The rows of each matrix lie in a flat space through zero, up to rounding. After each matrix: how many dimensions does the smallest such space have?

[-35 -12 -27 56 17 0 2 -6 -13 7 1 -3 -10 -19]
[-12 -9 10 -8 -6 -12 -2 -17 23 -24 -1 33 -27 -11]
[-27 10 3 0 12 4 10 -1 -5 -3 -1 -24 8 6]
[56 -8 0 39 -13 3 -15 38 -20 18 1 -27 23 26]
[17 -6 12 -13 -11 1 -14 -11 8 -13 10 -20 1 -6]
[0 -12 4 3 1 12 -8 4 -21 8 0 -11 3 -1]
[2 -2 10 -15 -14 -8 -5 -12 18 -19 7 11 -8 -5]
[-6 -17 -1 38 -11 4 -12 14 -24 1 12 -17 10 5]
[-13 23 -5 -20 8 -21 18 -24 46 -20 -4 24 -17 -10]
[7 -24 -3 18 -13 8 -19 1 -20 5 11 -5 1 -11]
[1 -1 -1 1 10 0 7 12 -4 11 -18 32 -12 7]
[-3 33 -24 -27 -20 -11 11 -17 24 -5 32 -21 34 -12]
[-10 -27 8 23 1 3 -8 10 -17 1 -12 34 -23 2]
[-19 -11 6 26 -6 -1 -5 5 -10 -11 7 -12 2 5]
 => 7

[-8 5 -7 11 -4 -13 4 0 3 -2 -5 -2 -2 4]
[5 0 -1 -3 -4 3 6 8 0 -4 -2 4 -3 -5]
[-7 -1 -5 8 -3 9 -1 1 -4 5 -15 -6 9 8]
[11 -3 8 -36 0 10 -24 -8 12 -4 -6 3 -3 8]
[-4 -4 -3 0 3 -5 9 5 3 -2 4 -1 5 -1]
[-13 3 9 10 -5 -14 9 4 10 -7 11 -9 -5 4]
[4 6 -1 -24 9 9 -20 -14 2 6 -7 -2 0 12]
[0 8 1 -8 5 4 -14 -13 -2 6 -3 -3 -4 8]
[3 0 -4 12 3 10 2 -2 -16 6 -2 -1 2 -2]
[-2 -4 5 -4 -2 -7 6 6 6 -8 10 -2 -4 1]
[-5 -2 -15 -6 4 11 -7 -3 -2 10 -26 -3 18 12]
[-2 4 -6 3 -1 -9 -2 -3 -1 -2 -3 -2 -5 6]
[-2 -3 9 -3 5 -5 0 -4 2 -4 18 -5 -4 2]
[4 -5 8 8 -1 4 12 8 -2 1 12 6 2 -18]
 => 8

[8 -20 -3 18 -14 -18 -2 6 -2 -4 9 -6 12 9]
[-20 -19 -6 0 -24 20 -16 -10 -19 2 -19 -19 -3 -1]
[-3 -6 0 3 -3 1 1 1 1 0 5 -9 3 2]
[18 0 3 12 9 -26 13 12 15 -4 24 5 12 7]
[-14 -24 -3 9 -19 8 -4 -1 -6 1 4 -28 6 4]
[-18 20 1 -26 8 33 -6 -14 -7 6 -24 4 -19 -13]
[-2 -16 1 13 -4 -6 10 8 9 0 25 -24 12 7]
[6 -10 1 12 -1 -14 8 9 8 -2 20 -10 11 7]
[-2 -19 1 15 -6 -7 9 8 8 0 25 -26 13 8]
[-4 2 0 -4 1 6 0 -2 0 1 -2 -2 -3 -2]
[9 -19 5 24 4 -24 25 20 25 -2 55 -31 24 13]
[-6 -19 -9 5 -28 4 -24 -10 -26 -2 -31 3 -2 2]
[12 -3 3 12 6 -19 12 11 13 -3 24 -2 11 6]
[9 -1 2 7 4 -13 7 7 8 -2 13 2 6 4]
 => 3

[-38 4 -5 28 5 -10 -10 3 -2 2 19 -33 8 -17]
[4 11 11 -5 -6 -10 -3 4 18 11 -2 -16 3 -2]
[-5 11 11 0 -4 -13 -4 5 19 13 2 -23 1 -6]
[28 -5 0 -19 -1 14 7 -5 -8 -8 -12 30 -3 13]
[5 -6 -4 -1 -18 -27 7 9 31 13 -9 -13 3 2]
[-10 -10 -13 14 -27 -42 3 13 38 13 -1 -32 21 -3]
[-10 -3 -4 7 7 3 1 -1 -8 -2 4 2 -7 -4]
[3 4 5 -5 9 13 -1 -4 -11 -3 0 9 -7 0]
[-2 18 19 -8 31 38 -8 -11 -33 -7 7 16 -24 -5]
[2 11 13 -8 13 13 -2 -3 -7 3 0 5 -16 -3]
[19 -2 2 -12 -9 -1 4 0 7 0 -9 9 6 9]
[-33 -16 -23 30 -13 -32 2 9 16 5 9 -29 13 -11]
[8 3 1 -3 3 21 -7 -7 -24 -16 6 13 18 6]
[-17 -2 -6 13 2 -3 -4 0 -5 -3 9 -11 6 -6]
 => 4

[-33 7 7 -9 24 20 8 -1 14 3 5 43 -21 11]
[7 24 11 2 26 9 17 5 -5 -14 3 16 -3 -7]
[7 11 -22 11 22 5 16 7 -15 -17 3 11 -6 1]
[-9 2 11 -12 -3 9 1 -4 0 2 2 7 -2 9]
[24 26 22 -3 8 1 16 2 -13 -15 -2 -8 9 -9]
[20 9 5 9 1 9 7 -27 -6 -11 6 -3 14 2]
[8 17 16 1 16 7 4 7 -1 -10 10 2 6 -13]
[-1 5 7 -4 2 -27 7 23 11 12 -28 -1 -16 -13]
[14 -5 -15 0 -13 -6 -1 11 -21 -7 1 -24 7 2]
[3 -14 -17 2 -15 -11 -10 12 -7 3 -1 -20 3 -1]
[5 3 3 2 -2 6 10 -28 1 -1 -6 9 1 12]
[43 16 11 7 -8 -3 2 -1 -24 -20 9 -38 29 -15]
[-21 -3 -6 -2 9 14 6 -16 7 3 1 29 -13 17]
[11 -7 1 9 -9 2 -13 -13 2 -1 12 -15 17 -7]
 => 6

[7 -14 -1 3 -1 13 7 -12 -5 0 24 11 -19 -4]
[-14 30 10 15 -46 -18 4 9 9 -23 -23 -5 0 -16]
[-1 10 -2 14 -20 -5 14 0 -1 -6 -6 3 -11 -7]
[3 15 14 11 -50 -25 -2 -11 -22 0 -11 12 -16 -13]
[-1 -46 -20 -50 31 34 -30 1 -7 9 31 -21 -19 28]
[13 -18 -5 -25 34 22 -3 7 -1 9 31 -6 -11 19]
[7 4 14 -2 -30 -3 -2 -4 -12 -3 12 9 -24 -7]
[-12 9 0 -11 1 7 -4 18 19 -19 -1 -21 8 5]
[-5 9 -1 -22 -7 -1 -12 19 2 -9 -4 -25 -3 14]
[0 -23 -6 0 9 9 -3 -19 -9 2 19 6 -4 -1]
[24 -23 -6 -11 31 31 12 -1 -4 19 37 15 -31 11]
[11 -5 3 12 -21 -6 9 -21 -25 6 15 18 -23 -8]
[-19 0 -11 -16 -19 -11 -24 8 -3 -4 -31 -23 8 8]
[-4 -16 -7 -13 28 19 -7 5 14 -1 11 -8 8 8]
 => 7

[-25 6 -4 -7 10 -13 -4 -5 -33 8 29 0 14 16]
[6 -18 13 1 -2 -4 18 -2 -3 -1 -21 -17 6 -5]
[-4 13 -12 -3 -2 11 -11 8 4 2 8 11 -1 2]
[-7 1 -3 -27 -8 -8 12 14 -1 16 -2 -2 8 0]
[10 -2 -2 -8 -11 11 7 13 19 3 -20 -1 -2 -9]
[-13 -4 11 -8 11 -34 5 -17 -23 5 22 -6 3 9]
[-4 18 -11 12 7 5 -24 -6 2 -7 25 19 -10 5]
[-5 -2 8 14 13 -17 -6 -21 -15 -7 18 -1 -4 7]
[-33 -3 4 -1 19 -23 2 -15 -57 6 34 -13 25 23]
[8 -1 2 16 3 5 -7 -7 6 -10 -2 2 -7 -3]
[29 -21 8 -2 -20 22 25 18 34 -2 -58 -16 -1 -22]
[0 -17 11 -2 -1 -6 19 -1 -13 2 -16 -19 12 -1]
[14 6 -1 8 -2 3 -10 -4 25 -7 -1 12 -19 -8]
[16 -5 2 0 -9 9 5 7 23 -3 -22 -1 -8 -11]
 => 4

[34 -2 -3 -24 3 17 -15 -8 0 -3 -3 -9 18 8]
[-2 27 3 -8 -7 -4 -13 -20 3 10 5 5 5 3]
[-3 3 10 4 5 4 14 2 8 8 10 -6 -5 -4]
[-24 -8 4 25 0 -15 -28 11 -4 8 8 -19 -6 -9]
[3 -7 5 0 16 -1 17 -2 -11 3 33 -1 -24 1]
[17 -4 4 -15 -1 26 0 -12 -19 1 9 -26 17 19]
[-15 -13 14 -28 17 0 -6 -24 -14 4 -6 -18 3 12]
[-8 -20 2 11 -2 -12 -24 7 -20 14 11 -18 -2 -13]
[0 3 8 -4 -11 -19 -14 -20 32 9 -17 -10 12 -8]
[-3 10 8 8 3 1 4 14 9 18 11 9 -7 -28]
[-3 5 10 8 33 9 -6 11 -17 11 50 -12 -27 7]
[-9 5 -6 -19 -1 -26 -18 -18 -10 9 -12 22 -3 -2]
[18 5 -5 -6 -24 17 3 -2 12 -7 -27 -3 31 -1]
[8 3 -4 -9 1 19 12 -13 -8 -28 7 -2 -1 9]
 => 10

[3 -3 4 -3 -2 -13 -8 10 10 -9 -12 -4 1 -1]
[-3 2 -22 8 -1 -1 -5 -1 1 -9 -12 3 5 8]
[4 -22 6 0 14 5 1 29 -11 -8 -1 -13 -20 1]
[-3 8 0 2 -9 -7 4 -4 10 -6 11 14 21 -15]
[-2 -1 14 -9 14 -24 -14 -16 19 14 2 -4 -3 -1]
[-13 -1 5 -7 -24 10 -6 -6 -2 -14 -1 5 9 -14]
[-8 -5 1 4 -14 -6 12 -8 -8 -12 -8 -16 -12 -13]
[10 -1 29 -4 -16 -6 -8 35 3 -15 2 3 7 -9]
[10 1 -11 10 19 -2 -8 3 -4 -6 -9 -32 2 11]
[-9 -9 -8 -6 14 -14 -12 -15 -6 11 -10 -5 -9 12]
[-12 -12 -1 11 2 -1 -8 2 -9 -10 8 -10 -11 -6]
[-4 3 -13 14 -4 5 -16 3 -32 -5 -10 -15 -2 21]
[1 5 -20 21 -3 9 -12 7 2 -9 -11 -2 -12 18]
[-1 8 1 -15 -1 -14 -13 -9 11 12 -6 21 18 8]
 => 10

[-15 4 -2 -2 4 -1 -11 -21 3 -13 10 0 -3 2]
[4 -24 -12 12 -1 3 -6 -2 -10 22 -15 -5 -8 -5]
[-2 -12 -16 11 -6 0 -5 -12 3 2 6 -7 2 -2]
[-2 12 11 -10 5 -3 4 4 4 -7 5 7 0 4]
[4 -1 -6 5 -8 2 1 2 -1 -2 0 -6 6 -2]
[-1 3 0 -3 2 -8 7 1 14 -4 16 6 5 5]
[-11 -6 -5 4 1 7 -17 -19 -11 -2 -8 -6 -9 -4]
[-21 -2 -12 4 2 1 -19 -35 3 -14 14 -5 -4 0]
[3 -10 3 4 -1 14 -11 3 -27 15 -33 -7 -12 -9]
[-13 22 2 -7 -2 -4 -2 -14 15 -31 26 0 10 6]
[10 -15 6 5 0 16 -8 14 -33 26 -44 -6 -15 -11]
[0 -5 -7 7 -6 6 -6 -5 -7 0 -6 -8 0 -4]
[-3 -8 2 0 6 5 -9 -4 -12 10 -15 0 -11 -3]
[2 -5 -2 4 -2 5 -4 0 -9 6 -11 -4 -3 -4]
 => 4

[2 -5 -20 -16 9 -18 14 -10 3 8 4 4 -6 10]
[-5 11 27 18 -13 15 -15 7 -9 -7 -9 -3 9 -9]
[-20 27 6 -5 -3 3 2 -5 -8 -20 -3 -3 -7 -11]
[-16 18 -5 10 -8 -11 2 -6 -18 0 2 -4 7 3]
[9 -13 -3 -8 4 5 5 2 9 3 1 5 -7 5]
[-18 15 3 -11 5 -42 2 -12 -14 8 -1 12 -10 35]
[14 -15 2 2 5 2 -9 5 10 7 1 -2 5 -5]
[-10 7 -5 -6 2 -12 5 -3 -4 -1 4 4 -9 14]
[3 -9 -8 -18 9 -14 10 -4 4 9 4 9 -13 16]
[8 -7 -20 0 3 8 7 -1 9 -4 3 -6 4 -9]
[4 -9 -3 2 1 -1 1 4 4 3 0 7 -5 21]
[4 -3 -3 -4 5 12 -2 4 9 -6 7 -9 -1 -24]
[-6 9 -7 7 -7 -10 5 -9 -13 4 -5 -1 11 3]
[10 -9 -11 3 5 35 -5 14 16 -9 21 -24 3 -55]
 => 7

[-4 -6 -3 2 1 -1 3 1 -6 5 2 4 -5 -10]
[-6 5 -11 -25 -15 -1 -9 -37 -30 19 -25 -21 -19 -8]
[-3 -11 -7 18 6 -5 16 35 3 -7 17 21 2 -18]
[2 -25 18 27 -3 -2 12 42 18 -1 16 8 14 -10]
[1 -15 6 -3 -26 -14 6 12 -13 7 -8 -25 11 -17]
[-1 -1 -5 -2 -14 1 1 8 -6 2 -9 -2 -5 -4]
[3 -9 16 12 6 1 1 10 16 -1 10 2 10 5]
[1 -37 35 42 12 8 10 43 37 6 27 19 13 -2]
[-6 -30 3 18 -13 -6 16 37 -6 11 6 6 -1 -30]
[5 19 -7 -1 7 2 -1 6 11 -20 4 10 6 16]
[2 -25 17 16 -8 -9 10 27 6 4 11 -7 17 -14]
[4 -21 21 8 -25 -2 2 19 6 10 -7 -19 11 -4]
[-5 -19 2 14 11 -5 10 13 -1 6 17 11 0 -19]
[-10 -8 -18 -10 -17 -4 5 -2 -30 16 -14 -4 -19 -27]
 => 5

[39 1 21 -37 -6 5 36 -22 12 -48 8 29 28 27]
[1 -3 -10 -11 14 -11 -3 55 0 15 3 31 47 1]
[21 -10 18 -37 -10 -5 18 5 -10 -21 8 -15 3 -5]
[-37 -11 -37 33 -9 29 6 8 4 10 -36 46 32 21]
[-6 14 -10 -9 -44 10 -4 30 -30 8 -6 -5 6 -11]
[5 -11 -5 29 10 -37 -8 27 -27 29 -27 -12 9 5]
[36 -3 18 6 -4 -8 -12 -34 9 -7 22 -23 -8 19]
[-22 55 5 8 30 27 -34 29 -33 24 15 -20 4 -27]
[12 0 -10 4 -30 -27 9 -33 4 -32 4 11 11 32]
[-48 15 -21 10 8 29 -7 24 -32 7 -17 0 17 -8]
[8 3 8 -36 -6 -27 22 15 4 -17 -2 32 -5 5]
[29 31 -15 46 -5 -12 -23 -20 11 0 32 -2 56 7]
[28 47 3 32 6 9 -8 4 11 17 -5 56 31 24]
[27 1 -5 21 -11 5 19 -27 32 -8 5 7 24 -17]
 => 10

[-11 9 -6 18 -12 10 9 -4 -9 -13 14 4 -11 -7]
[9 -4 2 14 -5 -11 10 -1 -5 -5 6 13 -6 12]
[-6 2 -27 -16 4 -11 -14 0 9 -4 -2 8 5 3]
[18 14 -16 -6 -6 -3 13 -19 -12 -8 14 -12 19 -46]
[-12 -5 4 -6 -3 0 23 -6 20 1 4 13 7 -27]
[10 -11 -11 -3 0 -33 -1 8 1 32 2 4 -2 22]
[9 10 -14 13 23 -1 -18 -7 -18 9 -6 -3 19 -13]
[-4 -1 0 -19 -6 8 -7 -11 -14 14 -11 -17 -6 -6]
[-9 -5 9 -12 20 1 -18 -14 -14 -7 -9 15 15 22]
[-13 -5 -4 -8 1 32 9 14 -7 -16 -3 -5 0 -12]
[14 6 -2 14 4 2 -6 -11 -9 -3 -17 6 -8 4]
[4 13 8 -12 13 4 -3 -17 15 -5 6 10 5 29]
[-11 -6 5 19 7 -2 19 -6 15 0 -8 5 -17 -3]
[-7 12 3 -46 -27 22 -13 -6 22 -12 4 29 -3 25]
 => 12

[-17 8 -3 9 -27 8 -7 -9 -25 1 -10 21 22 21]
[8 -39 -2 7 25 -12 -2 5 -15 -6 45 -21 -23 6]
[-3 -2 -1 3 -3 0 -2 -1 -7 0 3 2 2 5]
[9 7 3 -8 10 -1 5 4 21 1 -8 -7 -7 -15]
[-27 25 -3 10 -46 15 -8 -14 -30 3 -29 36 39 27]
[8 -12 0 -1 15 -6 2 4 5 -2 15 -13 -13 -6]
[-7 -2 -2 5 -8 2 -3 -3 -13 -1 2 6 6 10]
[-9 5 -1 4 -14 4 -3 -5 -13 0 -6 11 12 11]
[-25 -15 -7 21 -30 5 -13 -13 -55 -3 15 21 23 42]
[1 -6 0 1 3 -2 -1 0 -3 -1 7 -3 -3 2]
[-10 45 3 -8 -29 15 2 -6 15 7 -52 25 27 -5]
[21 -21 2 -7 36 -13 6 11 21 -3 25 -29 -31 -20]
[22 -23 2 -7 39 -13 6 12 23 -3 27 -31 -33 -22]
[21 6 5 -15 27 -6 10 11 42 2 -5 -20 -22 -32]
 => 2

[-37 -5 3 -8 -14 -5 -3 8 -5 11 2 -3 -11 4]
[-5 -8 9 -2 -5 -1 -4 12 -7 12 -8 8 8 0]
[3 9 0 15 -8 38 -4 -5 9 -8 17 -12 -14 3]
[-8 -2 15 -5 -9 -10 8 1 8 0 -4 -16 4 11]
[-14 -5 -8 -9 11 -31 6 11 -1 9 -7 4 -2 -13]
[-5 -1 38 -10 -31 26 -4 5 -5 -1 10 -25 17 10]
[-3 -4 -4 8 6 -4 7 -4 1 3 5 8 -6 -2]
[8 12 -5 1 11 5 -4 0 13 -9 0 -4 -1 10]
[-5 -7 9 8 -1 -5 1 13 -4 -3 4 3 7 3]
[11 12 -8 0 9 -1 3 -9 -3 -17 10 0 25 6]
[2 -8 17 -4 -7 10 5 0 4 10 5 -7 -15 -11]
[-3 8 -12 -16 4 -25 8 -4 3 0 -7 -14 12 -10]
[-11 8 -14 4 -2 17 -6 -1 7 25 -15 12 4 13]
[4 0 3 11 -13 10 -2 10 3 6 -11 -10 13 2]
 => 10

[-25 -8 -20 -11 26 -6 0 -12 10 10 14 7 8 14]
[-8 -19 7 3 -18 6 1 1 0 5 4 23 -5 3]
[-20 7 20 2 -2 3 2 -9 -14 -7 1 32 -8 3]
[-11 3 2 -5 9 6 -2 -5 -6 4 1 14 1 9]
[26 -18 -2 9 -50 -7 -6 1 -8 16 -11 -7 2 -5]
[-6 6 3 6 -7 -31 0 -7 -10 8 6 -1 -8 -7]
[0 1 2 -2 -6 0 -15 2 -21 -1 0 8 -7 2]
[-12 1 -9 -5 1 -7 2 -14 4 -4 -3 -3 0 -3]
[10 0 -14 -6 -8 -10 -21 4 -18 -3 -1 -14 0 -7]
[10 5 -7 4 16 8 -1 -4 -3 -24 -2 -8 10 15]
[14 4 1 1 -11 6 0 -3 -1 -2 -14 -12 -1 -3]
[7 23 32 14 -7 -1 8 -3 -14 -8 -12 4 -19 -3]
[8 -5 -8 1 2 -8 -7 0 0 10 -1 -19 -19 2]
[14 3 3 9 -5 -7 2 -3 -7 15 -3 -3 2 14]
 => 9

[16 8 2 -8 12 -13 14 1 -11 -28 3 -1 -9 -12]
[8 -1 -4 -11 -7 -1 5 -8 35 26 -8 20 5 -14]
[2 -4 -3 0 -5 5 -1 -3 23 18 -8 6 5 -3]
[-8 -11 0 26 10 13 -5 15 -42 -25 5 -28 -6 19]
[12 -7 -5 10 -6 5 -6 -4 23 6 -16 -3 6 2]
[-13 -1 5 13 5 39 -16 21 -22 -17 2 -30 2 3]
[14 5 -1 -5 -6 -16 15 -3 14 -7 6 17 -6 1]
[1 -8 -3 15 -4 21 -3 9 8 3 -4 -6 2 6]
[-11 35 23 -42 23 -22 14 8 51 4 19 4 0 -1]
[-28 26 18 -25 6 -17 -7 3 4 4 22 -2 2 14]
[3 -8 -8 5 -16 2 6 -4 19 22 -1 21 2 3]
[-1 20 6 -28 -3 -30 17 -6 4 -2 21 26 -7 -4]
[-9 5 5 -6 6 2 -6 2 0 2 2 -7 2 0]
[-12 -14 -3 19 2 3 1 6 -1 14 3 -4 0 22]
 => 7

[-10 -9 -17 -11 -3 -4 3 42 9 8 5 14 17 11]
[-9 -5 -1 6 19 -13 -9 -10 -9 5 -12 4 -6 2]
[-17 -1 -9 0 9 -7 -5 5 -6 4 3 3 -10 -2]
[-11 6 0 -7 -4 4 9 6 -7 0 4 -3 2 -4]
[-3 19 9 -4 8 -4 2 -31 -16 -2 -12 -12 -3 -11]
[-4 -13 -7 4 -4 3 -2 21 8 1 12 7 -5 5]
[3 -9 -5 9 2 -2 -10 1 8 -1 6 3 -11 3]
[42 -10 5 6 -31 21 1 13 35 -10 17 2 8 8]
[9 -9 -6 -7 -16 8 8 35 17 2 8 10 20 10]
[8 5 4 0 -2 1 -1 -10 2 -2 -2 -4 0 -2]
[5 -12 3 4 -12 12 6 17 8 -2 10 4 3 5]
[14 4 3 -3 -12 7 3 2 10 -4 4 -3 6 0]
[17 -6 -10 2 -3 -5 -11 8 20 0 3 6 2 7]
[11 2 -2 -4 -11 5 3 8 10 -2 5 0 7 1]
 => 5
